All rows are made from the same 13 directions, up to rounding. Whole rows:
In the rows, 128 means zero.
[[120 185 161  71 109 147 162  91 101 198  87 180 175 161 115 129 132 140
  101 160 111 129 144 135]
 [128 184 119 134  88 136 210 124 110 143 135  88 117 115 130 127 138 123
  145 138 107 115 124  94]
 [115 133 142 144 118 133 111 154 137 121  62 152 105 146 138  97 144 131
   76 150  91 113 109 182]
 [112 161 171  95 123 162 109  90  94 145 132 140 177 142 198 142  94 136
  143 133 124 139 159  77]
 [162 124 174 117  64 172 137 140  93 130 131 154 149  60 121 173 138 143
  120 145  64  84 154 110]
 [137 103 108 170 130  96  96 123 137 130 173  97  97 141 128 135 108 147
  153 127 152 113 118 196]
 [143 146 109 131 135 162 133 145 120 105  78 158 112  92 158  72 124 119
   75 146  87 121 120 135]
 [ 44 162 186  91  91  82 125  69 112 179 155 116  99 159 125 202 133 123
  181 125 140 107 141 166]
 [113 184 106 167 154  89 127 146 193  90  82 130 101 158 129 101 159 164
  104 128 132 111 105 123]
 [ 83 102 133 123 121 104 146 132 121 134 146  94 121 146 118 165 139 104
  183 100 160 145 131 146]
 [183 153 181 168 125 131  82 123 135 104 125 134 151 156 138 149 147 134
  191 159 132  93 191  96]
 [193 194  96 159 141 116  98 121 115 151 141 140  89 132 110  87 122 162
  130 167 124  61 153 175]
 [143  92 120 160 112 136 168 185  98 135 150  74 174 146 125 153 131 144
  184  99 145 146 142 117]
 [128 141 148 150 160  95 215  77 173  98  96 148 145  66 137 123 126 120
  131 148  93 188 130  85]
 [166 169  76 173 110 125 182 122 179 111 147 106 162 137 133 129 126 193
  126 131 151 121 101 114]]

Rows cut short, each followed by the rest of it:
[119  77 112 164  78 139 174 145 143  88 139  87 110 101 134 152 141  98
 155 119 131 134] => [102 167]
[107 123  66 103 117 140 106 144 129  98 191 122 114  58 140 164 110 172
 117  68 147  93] => [105 110]
[102 168 149 125 170  75 162  83 128 164 146 116 141 124 139 133  97 161
 135 126 114 167] => [133  80]
[135 157 109 104 111 127 136 101  96 189 132 139 104 166  93 115 133 107
 144 156 154 100] => [139 215]
[127 190  96 142 167 103 154  54 186 119  89 167 135 165 155  88 122 134
 136 162 171 150] => [126 178]
[118 197 136  99 130 114  77  54 151 118 162 173 116 100 151 168 116 164
 149 132 147  77] => [155 117]
[154  95 108 149 127 151 103 167 110 127 145 133 194 133 156 150 104 193
 148 102 149 125] => [145 161]
[ 89  73 187  99 112 170 107 131 106 107 102 158 178  94 190 163 107 120
 113 111  92 163] => [137 107]
[123 115  83 109  72 169 161 123 133  89 177 106 135  87 138 176 136 110
 170  95 169 109] => [119 114]
[212 150 133 128 134 146  85 101 113 161 159 162 162 133 111 120 104 167
 123 166 128  96] => [162 126]
[174  65 115 130 119 171  63 160 169  85 138 152 185 152 116 147 139 146
 107 113 169 124] => [119 109]
[110 151 155  81  97 154 123  97 103 143 178 114 142  98 155 165 102 137
 117 115 109 120] => [126  38]
[129 150 155 107 137 134  82  95  89 157 176 126 134 107 171 136  74 159
 118 129 104 119] => [144  84]
[113 170 118 127 120 141 149 112  84 147 119 122 123 142 173 116 116 113
 181 137 144 117] => [160 177]
[102 174 163 138  77 123 140  79 161 122 125 137 128 121 168 166 122 168
 114 151 100 103] => [112 139]
[137  62 139 129 131 125 129 115 139 126 152 113 163 166 104 158 135  86
 187 121 184 169] => [142 138]
[199 118 152 158 106 153 110 127 133 104 141 140 140  90 123 136 129 139
 127 159  95  99] => [150 104]
[132 178 141 112 147  92 142 117  88 170 154 122 121 131  87 154 144 129
 204 123 144 104] => [187 111]
[114 155 135 148 124  86 147 103 154 157 137 129 140 138 127 147 111 198
 107 136 114 128] => [106 157]
[153 204 119 171 140 115 132 138 119 120 122 115  99 106 160  95 118 171
 125 146  88  88] => [142 107]
[105 116 130  87 121 155 189  75  80 175 121 142 156 115 161 115  88  88
 134 143 126 182] => [132 171]
[151 164 165 159 134 110  97  84 154 129 117 128 107 175 140 106 128 115
 138 179 126 116] => [142 132]
[162 141 183 192 128  88 170 124 144 141 118  97 159 166 114 142 141 148
 175 162 109 147] => [155 106]
[159 195 100 127 112 147 202 131 105 124 101 141 115  88 111 110 161 108
 161 147 115  95] => [161 125]
[172 137  75 181 179  81 109 129 155 141 175  81 104 171 108  79 101 161
 124 133 163 135] => [105 131]
[ 82 109 104  80 154 132 119 123  83 163 128 130 123 161 135 114 115  82
 158 104 177 155] => [139 180]
[180 189 118 121 100 155 118 108 125 144 130 150 118 135 110 111 138 138
 110 168 121  71] => [139 127]
[129  93 143 145 175 138 150 114 122 122  71 171 186 112 188  93  89 134
 115 142 106 201] => [141 166]
[151 178 137 122  69 127 168  62 118 187 159 121  99 126 107 130 113 133
 105 184  99  94] => [110 167]
[185 114  75 106  84 186 156 104 160 142 149 149 187 141 107 117 113 152
  60 148 154 135] => [ 78 132]
[159 154 102 150 112 140 160 104 129 107 147  89  89 133 130 104 140  67
 180 152 155 116] => [139 119]
[ 99  83 130  96  86 185 102 143 151 103  82 139 131 188 137 116 156  62
  87 132 156 140] => [ 89 151]
[159 129 135 136  98 170 111 138 144 112 123 146 199 152 156 151 127 174
 123 131 140 118] => [135 110]
[165 126  60 113 140 164 112 113  83 153 138 166 108  92 145  73  84 128
 101 145 135 108] => [129 232]
[102 101  94 137 161  96 135 149  99 129 177  82 100  96 132 134 105 128
 171  82 146 144] => [130 131]
[141 191 137 168 113 117 133 140 164  83 109 130 136 129 140 155 166 169
 169 130 129  81] => [156  98]
[106 172 103 104 146 113 178 118 193  93  71 181 144 114  96 132 177 136
 107 117 143 136] => [117 102]
[ 81 105 146 113  85 129 144 140 142 130 170  75 145 134 135 179 121 151
 103  90 120 145] => [79 54]
[ 99 139 126  62 193 128 102 126  53 168 121 155 105 104 131  90 106  86
 130 110 122 145] => [165 113]
[171 146  92  75 104 171 145  78 121 175 170 148 192 168 102 138 115 131
 136 140 192 130] => [133 121]
[155 104 128 138 111 136  64  84 134 113 181 137 113 120 144 156 106 123
 166 142 161  95] => [146 182]
[117 137 104  82 122 172  95 170  98 153 131 139 164 138 146 117 106 178
  55  97 119 117] => [102  90]
[157 163 117 115  90 151 176 159 136 111 128 131 159 110  81 167 182 139
 157 114 136  92] => [149  62]
[ 98 168 139  44 122 146 152 121 109 169 101 168 166 157  87 148 163 111
 126 115 149 129] => [146  85]
[ 58 122 134 122 105  93 114 130 160  95 173  86  79  97 132 184 135 140
 125  81 125 112] => [89 85]
[ 78 152  93  65 118 154 133 112 137 136 106 162 120 122 139 111 123 127
  54 114 131 129] => [ 82 134]
[126 157 165 166 159  89 114 105 161 101 100 103  83 183 132 100 156  69
 175 160 142 137] => [150 102]
[ 86 134 128  77 130 147  88 146 109 153 123 114 119 191 130 109 131 100
  94 109 149 133] => [106  92]
[153 140 146 132  82 153 163 164 106 171 126  98 170 172 105 133 139 155
 105 140 105 122] => [117  92]
[142 137 115  92 119 190 149 179 103 144  71 168 215 160 131 115 145 151
  99 116 134 138] => [139 109]
[ 58  59 121 105 154  88 101 142 154 137 153 110 127 142 113 152 109 149
  82  75 145 176] => [ 69 130]
[133 103 143 118 131 142 145 179 112 148 100 131 160 126 107 114 131 147
  69 120  85 152] => [110  89]
[121  94  81  46  97 176 123 108 137 147 150 156 149 151  80 141 140  88
  96 111 192 133] => [ 94 141]
[ 83 139  81 159  96 145 189 108 206  55 102 110 150 136 203 133 129 139
 124 112 164 159] => [ 72 139]
[128 178 128  93 148 145 129 114 121 107 107 151  99  90 133  98 141  89
 112 135 107 116] => [144  54]
[166 117 166 120 153 110  92 109 139 141 130 154 147 169  73 143 155 102
 170 149 158 128] => [173 113]
[136 124 144 157 120 134 137 127 128 120 102 110 123 169 143 109 139  88
 160 153 137 138] => [140 152]
[ 74  71 111 142 139 118 168 191 116  97 126  73 140 130 141 151 143 103
 183  64 156 175] => [123 114]
[154 157  54 133  94 148 162 103 151 122 158 141 141 104 132 138 118 172
 127 128 163  95] => [108 185]
[105  96  89 121 199  62 113 141 114 160 174 111 107 125  84 129 109 145
 152  82 166 154] => [128 155]
[109 100 165 107 102 144 151  88 149 116 104 149 140 127 130 147 140  76
 128 147 126 158] => [122 131]
[181  89 116 169 135 134  96 162 104 143 166  95 144 147 128 114 100 155
 135 130 133 126] => [133 144]
[137 144 114 133 115 119 181 175 117 178 121  85 128 169  76  98 143 145
  78 131 104 136] => [89 96]
[121 133 107 127 109 105 165 131 107 130 167  98  55  57  89 140 139 104
 144 119 103  97] => [122 136]
[143 179  93 102 138 134 157  71 160  85 146 158 122  77 122 142 146 102
 174 126 168 113] => [155  83]
[ 83 145 122 119 146 142 132 129 111 110 104 140 157 120 203 130 107 144
 151 101 137 147] => [144 133]
[ 99 153 126 128 152 105 124 115 101 116 141 149 109  47 169 152 103 163
 163 105 105 109] => [162 152]
[145 128 107 128 178  82 175  61 151 151 105 195 133  94  91 113 120 128
 141 158 141 161] => [146 227]
[116 110 120  82  79 156 204 128 124 126  82 181 123  67  70 152 178  80
 116 134 108 119] => [125 182]
[ 63 123 118 119 140 108 149 166 123 142 104  84 102 177 127 105 140 104
 109 100 135 160] => [ 90 120]
[ 73  93 119 121 112 126 152 107 194 105  85 150 149 157 142 136 135 126
  82 123 149 173] => [ 69 180]
[144 139 144  99 113 159  93 110 101 132 136 148 115 118 131 129 129  95
 136 144 126  98] => [154 120]
[111  91  89 136 166 100 127 169 157 118  99 139 122 144  91 108 147 135
 102 102 150 151] => [100 173]
[118  96 129 102 110 171 102 123 136 136  95 133 131 202 137  89 130  70
  82 150 152 153] => [ 93 154]
[118 141 145 120 131 100 117  94 157 147  99 147  81 168  87 104 151  89
 101 167 129 123] => [111 172]
